The rows of a group lie close to one hidden flat surface of 7 dimensions, which may be shifted away from zero. Surfaces can cross.
In the rows, 128 means zero.
Known rows, each followed by its group:
[100 133 119 137 124 115 107 129  87 134]
j_442
[138 195 135 104 149 134  90 166 170 104]
j_78
[ 98 166 125 130 107 120 126 100 129 104]
j_309
[121  62 111 107 118 119 125  95  88 149]
j_713
[135  91 157 185 145 190 151 167 104 162]
j_713
[103 128 158 211 106 110 154 149 158 159]
j_869
[188 165  87 204 141 102 139 112 128 147]
j_869
[144 138 190 128 123 154 105  78 166 119]
j_758
[156 131  88  95 124 124 194 152  68 113]
j_442
[108 169 126  84 149 133  80 142  97  94]
j_713
[135 167 139 143 130 143 121 135 120 125]
j_44
[138 121 100 102 119 140 122  58 142 111]
j_713
[124 102 154 124 184 166 100 181  72 127]
j_713
[ 89 178  97 170 118 111 190 180 133  97]
j_166
[107  82 109 123  78  55 147  91 113 156]
j_166
[136 141  80  88  70 114 127  96 127 155]
j_78
[101 108 115 115 139 128 109 126 106 120]
j_309
[136  83 160 109 141 119  68  99 161 150]
j_309
[113 137 134 132 160 153 106 155 168 110]
j_44
[134  87  80 135 120 127 178 112 167 129]
j_869
[ 85 140 192 167 114 129 111 151  86 142]
j_44
[107 108 121 148 150 101 144 148  95 112]
j_44
[146 109 159 116 113 133 112  98  97 151]
j_442
[141  79 117 103 147 133 146 154  71 135]
j_758
[172  95  87 110 101 107 154 131 113 177]
j_442
[124 135 114 131  99 110 135  98 135 133]
j_78
[107 145 119 140 113 111 142 129 134 121]
j_309
[157 125 139 118 125 138 126  68 144 120]
j_166
[155 114 152  90 169 142  82 112 158 114]
j_758
[124  80 100 152 123  85 137 152  76 176]
j_44
[121 123 106 127 126 113 153 119 150 111]
j_78
[160 110 142  97 158 119  90 103 142 121]
j_758
[160 165 139 104 139 153 138 193 106 125]
j_869
[150 176  45  89 127 131 158 136 150  92]
j_309
[116 159 129 112  81 107 154 127 123 127]
j_713
[181 159 144  79 113 154  89  75 161 130]
j_442
[108 107  80 134 131 114 133 181 136 153]
j_44
[168 145 135  80 114  94 131 146 117 136]
j_758
[132  79  99 103 132 120 121 114 105 140]
j_78
[120 123  78  81 144 123 155 175  89 111]
j_713
[156 138 112 114 116 121 156  97 135 114]
j_869
[134 169 125  34  66 112 152 104 126 105]
j_78
[158 153  78  79  72  98 134  75 134 141]
j_166
[125 116  92 166 138 127 167 148 152 133]
j_869
[ 92 125 138 116 126 122 149 115 133  89]
j_869
[131  78 123  79 153 121 103 164   7 145]
j_44
[135 129 150 116 121 148 128 142 107 138]
j_713
[163 138 101 132 150 139 127 135  94 129]
j_44
[127 182  73 156 145 141 165 155 183  89]
j_869
[120  94  70 134  85 121 101 121 132 208]
j_78
[ 71  11 184 117 117 160 180 131 106 132]
j_758
[138 199 149  92 103 128  78 125 135 132]
j_166
[121 113 157 113 132 119 147 146  87 115]
j_442
[135  90 134  91  85 116 109  95 121 174]
j_442
[186 150 111 109 124 150 151 110  78 125]
j_442
[140 179 188 109  74 146 185 165 113 131]
j_758
[163 119 143 135 147 146 122 159 181 155]
j_309
[144 145 107 150 132 110 143 128 110 126]
j_44
[146  94 142 136 195 126  73 122  97 121]
j_78
[127 114 101 149 160  94 150 135 122 101]
j_44
[ 75 119 181 133 128 145  60  84  99 122]
j_309
[105 150  60 152 139 160 161 155 125 107]
j_713
[113 120  80  79 177 121 122 173 110  82]
j_166
[102 166 167 139 135 176 102 110 101  97]
j_309
[165 135 106  95 149 144 100  85 135 107]
j_78
[ 90 150 153 105 143 152  25 113 158 123]
j_166
[145 121 152 119 150 185 136 126 102 111]
j_758
[110 158 135  88 101 101 114 170 119 140]
j_78
[137 154 129 101 110 109 116  86 158 109]
j_166
[116 106 100 173  96 156 129  94 111 173]
j_166
[ 91 110  86 163  96 110 148  94 140 144]
j_166
[ 90 175  82  98  95  95 132 129 117 101]
j_713
[ 89 118 166 132  87 156 165  71 195 100]
j_758
[ 62  71 146 124 107 102  86 130  82 165]
j_442
[123 125 183 112 170 149 109 188  82 115]
j_869
[118 129  80 146 139 139 174 176  81 125]
j_758
[ 72 177 155 109 152 144 137 173 127  50]
j_869
[114 127  54 102 101  66 150 117 159 123]
j_309
[146 118 126 114 112 114 137 126 116 147]
j_442
[136 113 100 121 159 162 133 147  45 120]
j_309

New rows. What belongs after each?
[118 132 135 136 124 166 156 106 139 104]
j_758
[133 161 171  82 124  97 129 110  95  78]
j_78
[107 143 134 142 159 170 160 168  91  89]
j_309
[128 158 180 107  78 104 151 157 114 145]
j_713
[112 118  98 189 161 105 134 107 139 104]
j_869
[163 140 181 132 153 185 156 195 128 126]
j_713
[102 126 154 160 166 119  94 150  71 118]
j_442
[123  25 144 180 184 178 137 121 122 143]
j_713
[177 124 129  94 125 123 146 129 139 136]
j_442
[147 199 119 105 101 104 182 235  81 140]
j_758
[113 113 126 114 141 122 111 159 113 134]
j_44
[ 92  99  98 142 166 134 119 113 132  95]
j_713
[144 139 129 152 160 137  95 125 129 122]
j_758
[152 134 109  24 105 138 105 123 114 135]
j_78
[130 146 101 118 124 140  98 116 136 134]
j_309
[ 84 156 156 159 122 167  81 136 167 138]
j_309
[142 164  76 152 111 137 168 117  94 120]
j_758
[140 112 120 127 139 147  93 126 102 156]
j_309
[182 162 131 115 128 154 145  95 127 112]
j_166
[156 183 100 122  40 149 172  54  51 151]
j_442
[139  99 141 140 120 104 123 134 116 164]
j_442
[144 125 174 124 128 116 153 140 117 125]
j_442
[160 206 112 162 108 169 184 146 112 121]
j_166
[107 125  83 120 150 137 143 134 129  99]
j_713
[135 161 121 141 110  59 120 153 140 148]
j_758
[ 86  59 146 174 159 114 123  93 127 114]
j_869
[121  86 124 144 166 116 133 135 128 116]
j_78
[146 155 148 119 115 158 138 141 120 135]
j_713
[100  85 106 122 153 157  58 155 136 175]
j_309
[105  97 186 145  97 123 153 126 119 150]
j_758
[110 141 112 139 122 119 131 161 116 134]
j_44
[134 136 121 147 148 136 119 125 127 121]
j_758
[131  95 137  98 154  95 137 181 156 128]
j_442
[132 143 103 129 118 125 137 126 120 133]
j_309
[ 85 154 119 131 100 120 103 113 165 125]
j_309
[ 66  83 127 168 148 120 178 203  87 124]
j_309
[115 129 130 149 130  50 112 186 126 163]
j_758
[161 149 146 148 148 176 130 145 104 133]
j_309
[ 69 145  91 163 112 149 135 152  48 138]
j_309
[103 117 199 147 168 146  98 126  21  99]
j_442
[132 164 149 155  92 149 194 183  50 149]
j_758
[146 151 144 107 102 110 143 134 131 132]
j_758
[113  35 158  98 115  92 153 145  93 157]
j_758
[ 87 143 141 145  99 115 162 135 180 115]
j_758
[143 136 130 155 158 136 124 111 144 107]
j_869
[155 114 110 166 151 114  95 134  78 171]
j_442
[ 92  86 137 158 150 144  98  99 135 127]
j_166
[ 83  77 189 143 100  67 141 126 121 143]
j_713
[124 146 150 134 128 146 115  89 156 106]
j_713
[127 154 150 144 102 150 140 123 133 137]
j_713
[133 164  80 113 112 162 132 104 124 117]
j_713
[137 135 177 139 103 128  38 107 131 199]
j_78
[117 154 136 147 108 129 114 115 142 144]
j_309
[ 53 138  97 116 128 144  74 135 160 113]
j_309
[ 99 161 130 112 121  94 115 142 144 106]
j_166
[106 124 146 129 136 118 137 102 128  96]
j_869
[ 89 121 123 185 111 143 155 143 115 150]
j_713
[155  90 123  90 180 126 137 118 112  86]
j_166
[116 130 117 147 130 161 106  69 162 118]
j_166
[120 131 119 121 123 146 110 171  91 162]
j_44
[134 159 113 121 138 136 147 147 171 105]
j_309
[121 101 124 138 105 127  92 116 141 184]
j_78
[113  81 111 148 106 147  92 109  78 194]
j_166
[ 99 104 143 128 147 131 146 188 120 127]
j_758
[149 118 160  62 127 148 139 146  98 117]
j_869
[115  92 133 134 106  93 203 153 149 131]
j_713
[127 132  87 111 105  99 164  88 116 105]
j_78
[174 138 171 100 141 155  88 128  89 140]
j_166
[ 94 135 147 146 130 137  94 142 115 138]
j_166
[131 125 185 201 119 131 152 168 153 172]
j_309
[112  87  98 133 106 106 136 100 116 147]
j_166
[131  93 122 145 198 101 143 127 112  75]
j_44
[139 146 152 139 101 159 153 167 104 153]
j_713
[152 135  70 101 123 141 108 114 157 140]
j_78
[126 112 165 132 124 137 125 116  47 131]
j_442
[163 178 113 113 136 136 140 117 136  95]
j_869
[120 198 141 130  87  77 166 132 155 103]
j_166
[119 191 157 148 101 152 125 159 103 143]
j_713
[ 84 132 173 183 134 111 135 145 101 117]
j_44
[ 90 106 143 162  99  53 186 142 162 126]
j_309
[165 118 138 123 138 122 110 123 126 149]
j_442
[106 104 143 103 151 150 137 137 133  92]
j_869
[ 52 123 140 174 172 115 103 128 149  76]
j_713
[149 208 108 136 119 137 157 137 162  97]
j_869
[127 131 161 112 112 106 162 170 121 127]
j_713
[154 150 140 151 157 170 164 182 138 116]
j_309
[130  44 135  84  91 117 150 120  54 174]
j_442
[132 103 138 130 132  92 118 128  94 144]
j_44
[122 105 155 163 144  67 144 106  86 109]
j_44
[154 131  64 132 144 126 108 131  78 147]
j_442
[125 159 195 140 140 119 145 152 123  93]
j_442
[ 99 117 144 130 133 113 117  92 146 104]
j_713
[161 141 165 159 180 143  81  88 158  99]
j_78
[ 15 137 113 139 123 132 100 161 190 108]
j_309
[129 149 163 143  99 167 156  71 145 113]
j_758
[151 106 106  73 136 143 118 116 135 122]
j_78
[111 142 151  96 120 131  43  53 165 114]
j_309
[145 109 109 120 156 149 122 159 133 137]
j_309
[104 152 107 153 172 106 126 133  94  67]
j_869
[158 121  30  62 142 132  88 135  87 149]
j_78
[132 134 181 135 134 146 104  98 161 123]
j_758
[155 176 177 104  63 121 184 176 120 159]
j_713
[113 158  56 114 116 154 129 162  61 140]
j_713
[122  93 132 157 135  74 141 132  65 138]
j_44
[113 133  96 208 161 111 141 124 155 111]
j_869
[145 121  21 127 134 146 139 118 182 137]
j_78
[ 89 135 122 144 117 127 121 130 118 128]
j_309
[157 160 111 105  92 125 123  47 135 118]
j_78
[182 107 151 106 121 177 157 139 109 154]
j_713
[108 144 119  81 159 114 124 170 165  81]
j_442
[120 125 164 132 139 150 124 136 140 120]
j_758
[120 119  75 159 144 125 133 136 170 134]
j_78
[139 116 102 181 161 146 155 168   5 135]
j_44
[134 153  72 155  99 119 131  79 156 137]
j_78
[113 103 135 134 164 162 114 116 151 101]
j_758
[130 133 194 142 140 142 111 117 155 114]
j_309
[155  72 152 113 169 121 112 144 166 139]
j_309
[164 108 181  63 130 134 139 124 137 113]
j_442
[111 136 101 145  98 127 170 129 128 132]
j_713
[129 143 128 146 165 145 130 153 143  98]
j_869
[106  90 190 150 152 133  90 143 112 143]
j_44
